The groups are shells around one centre, one inside the other: the same stretched ball of 5 dimensions in 10 sizes.
Known rows, each followed by its group:
[-0.09 -2.38 -0.47  0.53 -1.18 -1.34 -0.81  0.62] | Q
[ 0.34  1.23 -0.34 -2.86  3.14 -0.62 -3.30  0.82] | T
[-0.48 -5.10  1.02  0.72 -4.11  0.84  2.59 -1.05] | V
[ 1.35 -2.03  0.07  1.69 -1.20 -1.07 -0.32  1.54] | Z
[ 2.36 -1.70  2.33  1.39 -2.27  2.14  3.01  0.06] | S
[-0.60  0.08 -0.52 -5.23  1.56  0.10  1.16  3.06] | Q
[ 2.50 -0.71  2.01  2.18 -1.51  1.44  1.31 -0.48] | Q
[ 0.74 -3.01  0.58 -1.12 -1.12  0.37  1.34  1.85] | C
[ 0.69 -2.19  0.39 -0.71 -1.79  0.20  2.82  2.40] | L
[ 2.04  2.35  0.32  0.96  0.51 -0.40  0.33  1.57] | T
[-0.82 -3.50 -0.01 -1.63 -0.42 -0.31 -1.61 -0.49] | G
[-0.52  2.17 -0.99 -1.43  2.14 -1.50 -3.18 -0.38] | L
[-0.28  1.81 -1.32 -3.60  4.01 -1.72 -4.37  1.52] | Z
[ 1.84  2.50  0.27  0.04 -0.01 -0.07  2.43  2.72] | B
[-0.35  2.28 -1.27 -5.16  4.03 -1.14 -2.35  2.89] | E
[ 1.84 -3.39  1.45  1.64 -1.12  0.53 -1.15 -0.44] | Z
[-0.07  0.13 -1.23 -0.41  1.01 -2.19 -2.56  1.29] | B
[-2.03 -1.15 -1.83 -4.73  0.89 -1.65 -0.09  2.82] | S
[ 0.14 -2.19 -0.64  1.16 -0.46 -1.90 -2.67  0.21] | S
[ 0.11 -1.23 -0.11 -4.08  2.05 -0.02 -1.36  2.15] | G
[ 0.86  3.98 -0.70 -2.77  3.23 -0.86 -1.15  2.55] | E
[-0.68 -1.46 -0.82 -5.16  2.61 -0.70 -2.17  2.53] | Q
[ 2.28 -2.21  0.95  0.32  0.71  0.01 -2.08  1.35] | B
[ 0.95  1.17 -0.05  2.63 -0.59 -1.21 -1.27 -0.79] | V
[ 2.50  1.07  1.22  1.74  1.04  0.27 -2.31 -0.67] | V
[ 1.47  3.70 -0.30 -3.13  3.98 -0.46 -1.86  2.77] | E
[ 0.26 -0.80  0.12 -4.86  2.57  0.45 -1.15  2.30] | E
[-0.02  0.15  0.30 -3.43  2.53  0.43 -2.65 -0.29] | L
[ 2.52  2.04  0.47 -0.74  1.95 -0.08 -0.38  2.86] | Q
[-1.92 -0.86 -1.01 -1.91 -0.03 -1.20 -1.49 -0.91] | C
[-1.66 -1.48 -0.52 -0.18 -2.21 -0.75  0.89 -1.19] | C
[-1.40 -3.63 -0.39  0.33 -3.25 -0.81  1.48 -0.41] | V
[-0.28 -2.51  1.47 -0.40 -2.06  1.66  1.22 -2.41] | Z
[ 0.08  2.20  0.17 -0.12 -0.73  0.12  1.85 -0.26] | T
[ 2.18 -0.77  0.68  3.97 -2.42 -0.64  1.10  0.72] | S
[ 1.92 -0.36  0.55  0.80 -0.32 -0.22  0.40  1.84] | G
[-0.51 -2.92  0.30 -2.46  0.98  0.13 -2.98 -0.93] | B
[ 1.27 -2.50  0.66  3.13 -1.58 -0.69 -1.87 -1.18] | L
[ 0.95 -2.64  0.29  0.26 -1.03 -0.42  0.05  1.45] | T
[ 2.44 -1.48  1.43  2.17 -1.48  0.59  0.88  0.68] | C
[ 0.02 -2.93 -0.15 -2.15  0.10 -0.45 -0.64  1.82] | G
[ 0.42  0.32  1.08 -0.14 -2.45  1.40  4.51  0.13] | L
[ 2.22  1.88  1.44  4.03 -1.89  0.57  1.32 -1.58] | V
[-1.89 -5.29  0.04 -3.53 -1.24  0.38  0.03 -0.27] | Z
[ 0.87  4.56  0.62 -0.46  0.65  0.76  1.55 -0.47] | S
[ 1.12  1.81 -0.03 -1.06  2.53 -0.62 -2.95  0.54] | G
[-1.22  1.50 -0.88 -5.96  2.38 -0.09  0.52  2.40] | E
[ 2.35  1.27  0.65  1.24 -0.12 -0.10  0.95  1.91] | C
[ 3.14 -0.69  1.62  4.85 -2.55  0.28  1.26  0.00] | B
[-1.09 -1.75  0.38 -2.80 -0.13  0.76 -0.18 -1.10] | T

New rows. What belongs after each?
[-0.67 -2.32 -0.66 -0.22 -0.52 -1.42 -1.97 -0.14] | C
[ 0.03  1.08  0.88 -3.20  0.46  1.64  2.01  0.15] | L
[ 0.26 -1.76 -0.27 -3.30  2.04 -0.53 -2.38  2.05] | C
[ 2.71  0.71  0.39  2.99  0.35 -1.14 -2.00  1.04] | S
[ 1.03  3.39 -0.50 -3.87  4.55 -0.60 -2.87  2.45] | V
[-0.17 -2.73  0.18 -0.05 -0.54 -0.47 -2.04 -1.00] | G
[-0.68 -0.43 -0.97  1.02 -1.11 -1.87 -0.91 -0.28] | B
[-3.53 -2.64 -1.67 -5.51 -0.24 -1.01  0.43  0.90] | S
[ 1.72 -0.79  0.85  3.78 -3.05 -0.21  2.09  0.10] | L
[ 0.97 -2.39  0.43  1.99 -0.87 -0.76 -2.24 -0.77] | E
[-2.03 -2.17 -0.19 -3.76 -0.37  0.34  0.26 -0.71] | T
[ 1.88 -1.42  0.83 -0.06 -0.72  0.36  1.51  2.43] | E
[ 2.16  0.22  1.25 -1.64  2.01  1.03 -1.26  1.22] | L
[ 1.38  3.90  0.01 -3.37  3.56  0.13 -0.77  2.49] | E
[ 1.48 -1.77  0.72  3.63 -2.93 -0.44  1.14 -0.10] | V
[-0.64 -0.33 -0.18  1.83 -2.32 -0.82  0.56 -1.69] | E
[-2.10  1.46 -1.21 -2.82  1.19 -1.13 -1.75 -1.12] | B
[ 2.63  2.31  1.01  2.96  0.93 -0.23 -2.54 -1.10] | B
[ 0.26  3.35 -0.73 -4.93  4.89 -0.59 -3.24  1.98] | Z
[ 1.40  2.57 -0.40 -1.93  2.31 -0.77 -0.47  3.14] | Q
[ 0.83 -0.93  0.45 -4.14  2.27  0.67 -0.89  2.35] | V
[-1.30 -1.83 -1.36 -2.22  0.77 -1.90 -2.58  0.91] | V
[-0.20 -0.51  0.75  0.16 -2.71  0.89  3.53 -0.65] | T
[ 1.01  2.45 -0.24  0.30  0.76 -0.88 -0.47  0.92] | G
[ 2.84  1.67  1.18  2.45  0.89  0.07 -2.02 -0.42] | V
[ 2.79  2.23  0.86 -0.86  3.21  0.25 -2.63  1.53] | Z
[-1.76 -1.78 -1.20 -1.65 -1.05 -1.45  0.09  0.57] | E
[2.59 3.48 1.10 0.57 1.06 0.71 0.76 1.01] | Q
[ 0.61  2.28  0.25 -3.68  2.13  0.70  0.68  1.89] | T
[ 0.81 -3.05  1.64  0.37 -2.17  1.52  1.50 -0.98] | Q
[ 0.74  4.17 -0.43 -1.87  2.41 -0.57 -0.57  1.48] | Q
[ 0.72  2.47  0.16  1.56  0.76 -0.67 -2.47 -2.00] | B
[-2.18  0.76 -1.49 -5.42  2.68 -1.09 -2.27  0.71] | V
[ 1.28  2.61  0.87 -0.15 -0.69  0.97  3.29  0.90] | V
[ 0.69 -0.47  1.40  2.61 -2.93  1.01  1.96 -2.46] | C
[-1.40  1.27 -0.78 -2.23  0.07 -0.62  0.58 -0.05] | T
[ 1.00 -3.44  0.90  0.88 -2.65  0.40  2.19  1.09] | E
[-0.11 -2.60  1.20  2.30 -3.46  0.76  1.21 -2.98] | Q
[-0.65  0.65 -0.97 -5.07  2.19 -0.59  0.05  3.19] | C
[-1.75 -1.94 -0.11 -3.62 -0.98  0.52  1.86  0.17] | G
[ 1.65  0.24  0.90  1.08 -1.51  0.50  2.54  1.17] | G
[ 0.20  0.76  0.82  0.94 -1.12  0.58  0.41 -2.25] | T
[-1.30 -2.24 -0.77 -1.21 -1.34 -1.06  0.31  0.47] | G
[ 0.06  2.02 -0.87  0.27  1.26 -1.75 -2.76 -0.29] | Z
[-1.48  1.13 -0.26 -1.69  0.59 -0.18 -1.60 -2.48] | S
[-0.99  2.27 -0.78 -1.61  0.55 -0.81 -0.09 -0.25] | Q
[ 2.26  1.44  1.79  2.36 -1.10  1.30  1.31 -1.19] | Q
[-1.54 -5.98  0.08 -1.47 -1.82 -0.19 -1.26 -1.19] | S
[-1.26 -0.09 -1.33 -2.03  1.62 -1.87 -3.52 -0.09] | L
[ 1.43 -0.36  0.42  1.02  0.73 -0.59 -2.70 -0.25] | T
[ 0.56  1.60 -0.01  2.14 -0.50 -0.92 -1.11 -1.38] | E
[-1.53 -0.57 -0.83 -4.97  2.73 -0.58 -3.14  0.25] | V
[ 2.47  1.07  1.59  4.91 -2.39  0.46  1.10 -1.73] | L
[ 0.18 -1.33 -0.58 -5.28  2.45 -0.38 -0.58  4.28] | S
[-0.09 -5.15  0.80  1.36 -3.81  0.25  1.72 -0.59] | V
[-1.60 -2.11  0.52 -2.63 -1.65  1.17  1.96 -1.35] | E
[-2.99 -0.08 -1.20 -5.94  1.49 -0.34 -0.68 -0.15] | B
[ 1.69  3.80  0.63  0.93  0.92  0.15 -0.18 -0.31] | Q
[ 1.47 -1.78  0.48 -0.65 -0.71  0.07  1.60  2.90] | L
[ 0.66  2.43 -0.44  0.55  0.10 -1.07  0.29  0.93] | E
[ 2.45 -0.38  1.32  4.06 -2.16  0.13  0.81 -0.40] | Q
[ 0.27  1.06  1.06  0.76 -1.13  0.98  0.86 -2.41] | E
[ 1.39  2.80  0.03 -3.13  4.01 -0.13 -2.72  1.81] | E
